The rows of a group lie close to one hidden flat surface of 12 dimensions, which may be shifted away from zero. Surfaces can cross.
Some rows, each with its group after it:
[-4  1  3  1 -6  1  9 -8 -5  0  3 -7 -3  0  2 -2 -6  1 10  2 -2 -1 -1 -3
 -5]
pizuk
[  8   2  -1 -16  -1   1 -12   1  -6 -11  -3  -4   0   2   0 -25   6  -9
  18  13  -6 -19   1 -22 -15]
rudof
[ -9  -7  -4  18  -1  -3  12   0  10  19 -20 -12  10   6 -15 -12 -15  -8
  -7   9  -4 -11 -13 -13 -21]
pizuk
[  2   3 -21  13  17  10  -1   7   0   2 -20   0  22 -18  -2 -11   7  -7
  -7  14 -13   1  -5   7 -14]
Kupa
[ -1  -2   1  11  11  -4  -7   6  -2   3  -3  14  -7   7 -10  15  -3   8
   1 -16  -2  12   1   0  27]
pizuk
[ -6  -5  -7   6   2  -3  -3   1   6   0   5  -9  14  -9  11   3  -4   0
 -14  11  11   1   3   4  -1]
Kupa
[-20  22   4   1 -12  -3  -1 -10   4  -8   1  11  -3 -13  12  -7  -6 -15
  -4 -18   6  -7   4  -7  18]
bolev
[ -9  14  -1  -9   1 -21  11  -3 -17   5   2   6  -6  -3  -5 -14   3  -4
   4  -3   4  -3  -8 -16  -8]
rudof
[  1   2  -3 -13 -11   5  -5  -2  -3 -19   0   5  26  -4  12 -14  -8  -3
   8   7   2 -17  -4  -8  -6]
bolev
[  2   0  -2   4  24  -2  13   3 -15  10   9 -10   0   6  -2  19  -3  17
   7  -3  -8  22  -1   5   9]
pizuk
[ -6  13   4   6  12  -5   4   3  17  21   0 -11  -7  -1  -1   6  -4  -9
 -14 -10  -7   2   3  -2  10]
pizuk
[ -2 -10  -1   7  -4 -15  -9 -10  -6 -13  -9  -8   0   0  -1 -13  -1   6
  10  10   9  -9  -3  -5   1]
rudof
[  4  11  -5 -10  11  15  -3  -3  -5  -4   6 -16   0  -5  17   3   2  -7
  20  14   1  -8   8  -7   4]
Kupa
[  8   2  -7  -6  21  -3   0  17   4   6   0   5   1  -9  -7   5  13  -1
 -11 -14  -5  14   0   0  -3]
bolev
[ -2   5   4  -6 -18   6  22 -10 -13  -1   4   1   5   0  -2 -13   1   4
   1   8 -12  -2  -9  12 -31]
bolev
[ -4   8  -1  -8  13   6  -1  11   5  13  19  -6  -2   7   6   1   6   8
 -14   4  -5  10  12   5  -4]
rudof
[ -7  20 -14  -6  21  -1  -2   4 -16   6  13   9  11 -17   8 -16  13   3
  -9  14 -20  10  11   5  -8]
Kupa
[  0   6   8  -9   8   5  17  -2  -8   0  10 -26 -10   9  -2  -2   5  11
  12   1  -2   6   5   4 -20]
pizuk
[ -1   8   2  -3   5   7  -7   0   4   8   6   0 -11  -1   3  -5   8  -3
  -4   2 -14   2  10   2   4]
rudof
[-12  50   0 -12  17  -1  22  -6 -18  -1   6 -11 -11   3  15  14   9  -3
   7  -6  17   1   4   3  21]
rudof
[  1  16   3 -14   1  18  -9   0   4  -3   9  -4  -7  -2  18  -4   4  -9
   9   3  -4  -7  14  -3   5]
Kupa
[  7 -25  -4   1  -1 -10   0   3  13  17   8  -8  -2 -15   1  13  -4 -11
  -5  -3   9   4  -4 -14  -3]
bolev
[  6  -9   0  -1 -13  15  -8 -13 -21  -5   3  19   1   5   3  -6  -8   5
  24  23 -19  -9   0   0   1]
pizuk
[ 15   0   4 -11  -4  13 -14  -4   2  -1   1   4  -2  10   8   7  -1  -5
  13  16  -6 -14   4   1  13]
rudof
[ 15 -20  -2  -5  -3  14  -7  11  12  11   4   6   4  -2   0   4  -4  -9
   5   5 -10  -6  -1 -13 -11]
Kupa
[  0  -9   5  -3 -11  15  11  -8   4   9  11 -11  16   4  12  18 -31  -7
  19   7   0 -12  -8 -21  -2]
rudof
[  0 -10   6  -8   0  -2   1   9   1  19  14  -4  -6  23  -6   4  -7   8
  -3  14   8  -4   2 -16  -9]
Kupa
[  3 -10   1  -6   7   6  -2  18   7   5   9   3   0  10  -7   6  -4   8
  -2 -11   4   8   4  -9  -5]
bolev
[-17  11   1   2  -7  -6   8   1  13  11   3  -6  -8  -7   5  -2  -5 -17
 -12 -15  15  -5   1 -15  -3]
bolev
[-12  10  -2   7 -14   7  14  -7   6  18  -3   1 -11 -10   3 -10   1 -16
 -12   6  -2  -6   2   1 -12]
bolev
[  4  -5   4 -18   8  15  -4  12  -1 -11  17  -7   2   8   3  -2   5  14
   7  -4  -2  11  13   1 -16]
bolev
[-11 -21   3 -10  -3 -20  -5  14  -3   0  16  -1   7  21  -9 -14 -17  14
   0   6  20  -4  -3 -33 -17]
bolev
[ 11 -13  10  -9  -8 -18 -12  -3  21  -8  11  -5  -4 -13   8  11   3  -4
 -13 -22   6   6   1   4  16]
pizuk
[  9 -14  -5   0 -10  21  -5   4  16   5  -1  12   2 -20  10  12   0 -19
  -1  -6  -5  -1   2   0   0]
Kupa
[ -7   4   2  -4  -9  -8  -5  -4  -6  -3   9   8  -5   2   5 -13   6   4
  -5  11   1  -4   5   2  -2]
Kupa
[ 18 -10  -6 -10   9   5 -25  11   1   2   3   9  17   9   0  -6   1   5
   0  22 -16  -6   1  -5   0]
Kupa
[ -3  10   1  -4 -13  -2   2 -10  -7  -3   0  19 -11 -10   5  -4  10  -8
  -7  -6  -5   0   0  11   8]
rudof
[ -6  16   2  -3 -10  -5  10 -15  -8  -9   3 -10   7  -1  10  -9   3   4
  -3  11   3  -5  -2  16  -8]
pizuk
[-16 -13   1   0   2 -16  -5  -9 -14  -1  28  -3  -3 -11  13   2 -18   7
  14   0   7   7   7 -26  15]
rudof
[  3 -15  -3   6   2   8   1   4  19  15   9 -14 -10 -17  10  18  -3 -13
  -2  -8   6   7   7  -7   0]
bolev
[-10  18 -10   8  14  15  10   0 -15  -7  -8   3  22  -4   5   3  -5   7
   4   5  -8   6  -1  11   4]
Kupa
[ 15  -8   3  -7   3   9   5  11  21  14   2 -16   6  11   1  20  -6  -6
  -5   2  10  -7  -4  -4  -4]
bolev
[  0  12   7  -2   1   0 -12   3   6   1  -5   4   3  19  -8 -15   1   4
 -11   4 -14  -9   3   2   1]
Kupa
[-10  11  18   2 -33  12   1 -13  19   6  -3   6 -21   0   4 -12  -8 -22
  -2 -15 -11 -17   5  -4  -1]
pizuk
[ 10 -14  -3  -8  -7   3   4  -1  -2   3   9  -4  11  -3   4  -2   0   2
   0  16  -5  -2  -4   4 -20]
rudof
[ 13  -7  -6  -6  -2  -2   3  -4 -13  20   2  12  -4  -1  -7  -5   2  -6
   8  21 -18  -7  -9  -8 -12]
pizuk
[ -1 -10  -7   5  12   6  -4  10   3  -6   0  -7  20   0   3   2 -13   6
   7   3   3   1   0 -11  -3]
rudof
[  7  -7  13   0 -12 -33 -21  -9   5   7   6  12 -24  11  -7  -1   9   4
 -16   4  -2  -3   1   7  26]
bolev
[ 12  -2  -9 -15  15  12 -20  10   4 -23   1  -9   7  -8   9 -13  20   2
   9   9  -1  -2  13   4 -12]
rudof
[-10 -14 -10   8  -3  -1   3   5  -6  -6  -3  -8  15   1  -4 -18  -5   7
   0  18  13  -4  -2  -9 -28]
Kupa
[ -1  10   4  -8 -12  -5   2 -10  -3  10  13  10   9  -6   8 -12  -4  -1
 -11   9 -25  -4  -2   8  -7]
Kupa
[ 20  -8 -15   7  20  -2  -5   7  -7  -2 -17  14  13  -8  -9  18   6   3
   6  -5  -6   9 -11   6  18]
rudof
[ -3  -2  -4  -2   7 -39  -4   2  -2   6   5   0  -3 -10  -3  -5   4  -4
 -11  -5  12   2  -5 -19   9]
bolev
[-11  12  15  12 -17   5   0 -18  -2  10   0   2 -11  19   1   1 -16  -1
   3  10 -10  -9   3   7  21]
pizuk
[-15 -16 -11  -3  -7   0  -1   5 -10  -4  23  13  -2 -24   9  -9   3   3
  -4  -4   6  15  10 -10 -15]
Kupa
[ -1  -7   3  -1   6  17  -6  12  -4 -15   3  13   3  12  -6   8  -6  16
   9 -14   1  12   6  -3   8]
pizuk
[ -3 -23   4  16  -3   1  -2  11   9  19  -1   6 -10  21 -17   6  -8   8
  -9   5   2   7   0  -4  -5]
bolev
[  2   2   7 -25 -17  -3   7  -1  -4  -2  14   1 -19  -1   5 -15  11 -10
  10  -2   9  -9   4 -16 -22]
pizuk
[-11   1  18   8  -6  -2  32 -13  -2  21  14 -30 -25  10  -5  15 -18   4
  14 -18  -3  12  -1  -8  -7]
pizuk
[  2  -7  -7   7   9 -22  -4   6 -13   0 -12  12   8  13 -18 -10   3  10
  -5  15   5   0 -11  -2  -1]
rudof

New rows, each followed by its group:
[-11   1  -4   0   5  12  -3  11   2 -12   1  -2   8  -4   0 -12   2   5
  -2 -11  -2   8  11  -1 -14]
bolev
[ -1   0  -4  -3  -9  15 -10   0   5 -24  -6   0  15  -5   9  -7   1  -1
   1   4  10  -9   3   8  -8]
rudof
[ 13   2  -1 -10  -6   0  17  -5  -4   1   7   6   6  -9   8  25   2  -2
  -1  -6   7   4 -10  13   7]
rudof
[ 23   3  -1   0  20  -8   9  -4  -6   9 -12 -16  -4   4  -6  24   7  -1
  11   5   0   1 -14   5  16]
rudof
[  0   4   3  -6 -15  14  19  -4 -10  23  14  23 -14  -3   3  13  -7 -12
   9  -5  -6   1  -3 -10   0]
bolev
[ -7   3   0   2  -7 -10   6  -5  -6  -7  -3   1  15   8  -1   0 -16   5
   5   0  13  -9 -12  -9   3]
bolev
[ -3 -10   1   9  -3  -4  16  -1   3   8   2  -1  -1 -12   0  20 -14  -5
   5 -22   5  10  -8 -10   5]
bolev
[ 11 -14   0   4  -2 -23   2  -4   6  -5  -4 -13  -6  -8  -7   3  17   7
 -16  -3   8  10  -5  19  -8]
rudof
[ 11  -6  -1  -9   1   1 -17   3   2 -14   6  13  -3  -9   8   7   7  -2
   5  -8   1   2   6   2  17]
rudof
[-5 15 -7 -4  8 10 14  6 -9 10  4 -1 13  6  1  3 -4  1 -3 10  0  2 -3  2
 -8]
rudof
[ -7  13   9  -5 -14  -4  10 -20  -4   2  15  -5 -18 -12  18  10   1  -7
   2  -6   5   1   6   9  17]
rudof
[ -7 -12   3  26  10 -28  -9 -18 -11  13  -7 -14 -17   2 -11  -6  -4   7
   9  15 -11   2   0  -5  14]
rudof
[ 10   5  -3  -3   6  16  -7  10   2   2 -16  13  15  21  -6   5 -11  -6
  12   5  -3 -17  -9 -13  12]
rudof
[-14   4   1 -12  -8  -6  -2  -3  -3 -10  20  14  -2 -19  12  -7  -3  -5
   1 -19   6   7   9 -12   4]
rudof
[  5  -3   8  -7 -13 -14   6   4  24   4   1   1   1 -12  -4   3   4 -10
 -28 -28   3   3  -7   7  -8]
pizuk
[-21   5   6   5 -18   4  -3   9  28  -1 -10   1  12  13  -1 -11 -19 -15
 -17 -13  21 -21  -2 -22  -6]
bolev
[ 12  -5  -1 -10   1   1  -8   2   8   2   7   6  -1 -12   7  11   4  -7
   0  -7  -6   1   2  -1   8]
bolev
[ -8   2   3   9   6  -7   2  -8   1  -7  -4 -25  16   7   2   1 -13   8
   4   8   9  -4  -3  -1   0]
Kupa
[-10  -4  -4   9   8  -5  -2  10   6   5  -5  -3   6  -2  -9 -14  -5   1
 -10  -4  -6   4   1 -10 -14]
rudof
[ -7  11  -2  19   5   7   6   3   4  13 -13   6  -7   5  -4  15  -2  -5
  -8  -5   0   4   0   7  19]
bolev
[ -7 -11 -12  14  15  12  -3  10   8  -6 -14 -13  26 -10  -5 -10 -17  -1
  10  -3  -8   0  -3 -19 -15]
rudof
[  3 -16  -3   9   0  15 -17  -8   8 -16  -7 -11   9 -17  11  -5 -16 -12
  27  -3 -13  -9   5 -18   7]
rudof
[ 10 -25  -4  -4  -7  11 -13   1   3 -16   3  -2  21   0   7   1 -12   3
  13  15   5 -11  -2  -9  -6]
rudof
[  0  10   1   2   6  17   8  -2   9   2  -3 -21   1   0   9  11   3  -3
   0   3   4   1   5  13  -2]
bolev
[ 13   7   2 -14   6   0   4  12   4   1  -1   2   4  11  -4   7   3  -5
   1  -8   8  -6  -9  -7   2]
rudof
[  8   3   4 -14 -12   5   6  -1  -1   5   8  12   2   4   5   8  -2  -5
   0   3  -2  -8  -7   0   1]
rudof
[ -1  11  -7  -8  14   8  10   3  -9   1   0 -11  10  -8   4 -10   5  -2
   8   7  -7  -1   2  -7 -19]
rudof
[  8  -2   6 -14   7 -11 -12  -7  -5   1  15 -15 -21  -4   8  -9   8  -3
  18   7  -7  -3   9 -17   5]
rudof
[  5   2   0  -5  -1   1  -9   0  13   6   7   7 -14 -19   9   7   9 -14
  -7 -15  -4   4   8   0  14]
bolev
[  1   0  -2   6  19  14  -4  10  19  -4   1 -32  13  11   7  16  -4  11
  -7   5  15   4  10  13   2]
rudof
[  6   3   1   4  -6  10  -3  -2   2   8 -14  11   3   9  -8 -10   3  -4
  -5  17 -16 -11  -4  12  -5]
rudof
[  1 -11  11  -2 -10   9   0  -3  10  -6   9 -20  -4  16   4  -2  -5  11
   0  10   6  -4   7   9 -17]
bolev
[ -1 -11  -8  -5  18  -5 -11  17  -2   4  10   4  -5  -3  -5  -9  11   8
  -6  -1  -2  13  10 -10  -7]
bolev
[  7  10   3  -9  -4  -4  -1  -2  -5 -11  -1   9  -3  11   2  15   8   3
  -2   0  17  -6  -4  12  21]
rudof
[ 13 -18  -3  12   2  -7 -22   5  10 -10 -15   8  -1  -3 -10  -1  14   6
 -12   0  -5   6   1  18   6]
rudof
[  4  24   3   1  13 -18   3  -1   8  -1 -13 -14   8   8  -2   8   5  -3
 -16  -4  12  -8  -8  10  18]
bolev
[ 14  -2   2 -13  -5 -16 -19  -6 -15 -14   6  23   7   1   0  -7   5   7
   4   8 -11  -6  -6   2  16]
bolev
[ 16  19  -3 -17  -7   1  19   4  -6   3 -13  19   4   1  -8   0  19  -9
 -14  -4   2  -5 -16  18 -13]
rudof
[ 22  -8  -3  -9  11  -6  -2   1  -2   1  -4 -11   5   3  -2  11  -1  -2
  18   7   0  -6  -9 -11   2]
rudof
[  3  22  10  -8 -22 -14  17 -15  -7   5  -5  19  -5  -1  -5  -5   7  -6
 -10  -9 -14  -6 -15  16   0]
bolev
[  7   1  -1 -19  12  16  -8  10   2 -16  12  -9  14   2  11   2   1   7
   9   3   3   2   8  -2  -9]
bolev
[ -2  -3 -10   0   7  11  -7   5  -2  -4  -1   3  -4  -9   6   0   8  -4
   6   4   8   1  10  -4   1]
Kupa
[ -7   5 -11   0   3 -16   7  -1  -7  16   2  -4   0  -9   2  -9   5  -7
  -7  18   8  -7  -5 -11 -10]
bolev
[ -7   9   3  -4  10 -15   0  -3 -19  27  15   7 -14  14  -5  -3 -10   2
  14  12 -11  -2   1 -29  14]
rudof
[ 11  -5  -9  -6   9 -28  -9  -2 -26  -4  -2  25 -10  -8 -12 -11  22   7
   2   8  -4   6  -7   1   8]
rudof
[  5   3   3 -10   1 -22   3   3   1  -2  -2  -2 -11  -2  -8  -2  12  -2
  -7 -13   8   0  -7  -2  -2]
rudof
[  3  -2  12 -16 -10 -10   7  -6  -3  -4  16  -4  -2   8   4   3  -6   7
   3  -3   6  -3  -4  -5  -3]
bolev
[ -7 -21  -7  14  -7  -5   4  -3  -5   4  -4  -9  16   2  -5  -9 -12   4
   1  24   9  -7  -9  -9 -18]
bolev
[ -7  -5  10  23   3  -9  18 -11  -3   7 -20 -21 -15  10 -20  -3  -6   8
   8  -8  -8   7  -8   5  -9]
pizuk
[  4 -13   9  12  -2   7  -7  -4  11   4  -2  -1  -3   6  -2   9 -11   4
   4  -8 -14   3   2   3  13]
pizuk
[-2 -8  3  6 -2  2 -6  0 10 -5  4 -8  6  5  5  8 -8  5 -5  2 10  1  3  5
  7]
rudof
[  2  -4  -1   0 -28  -7  12 -22  -8  -9  -3   4  -4 -29   5 -15  11 -10
  -1   4  -8  -4  -8  17 -22]
rudof
[  3   8  -8 -12   7   4  12  13  -2  -3   1   5  17  -5   2   8   1  -3
  -2 -14   7   5  -7  -4  -6]
rudof
[-10  23   2  -7   5 -16  13   0 -17   2   5   5  -5   3  -5 -10   8   6
  -7  -5   0   4  -3   1  -3]
bolev
[ 19  -5   9 -10   1  -7 -11  -3   4  11   7   5 -18   7   0  13   7  -3
   4   1  -7  -1   1   2  21]
rudof
[ 19   3 -11  -3   7  10   5   4  -3   2 -13  14   8  -6  -5   8  14  -6
  -7   5 -13   3  -8  21  -3]
rudof
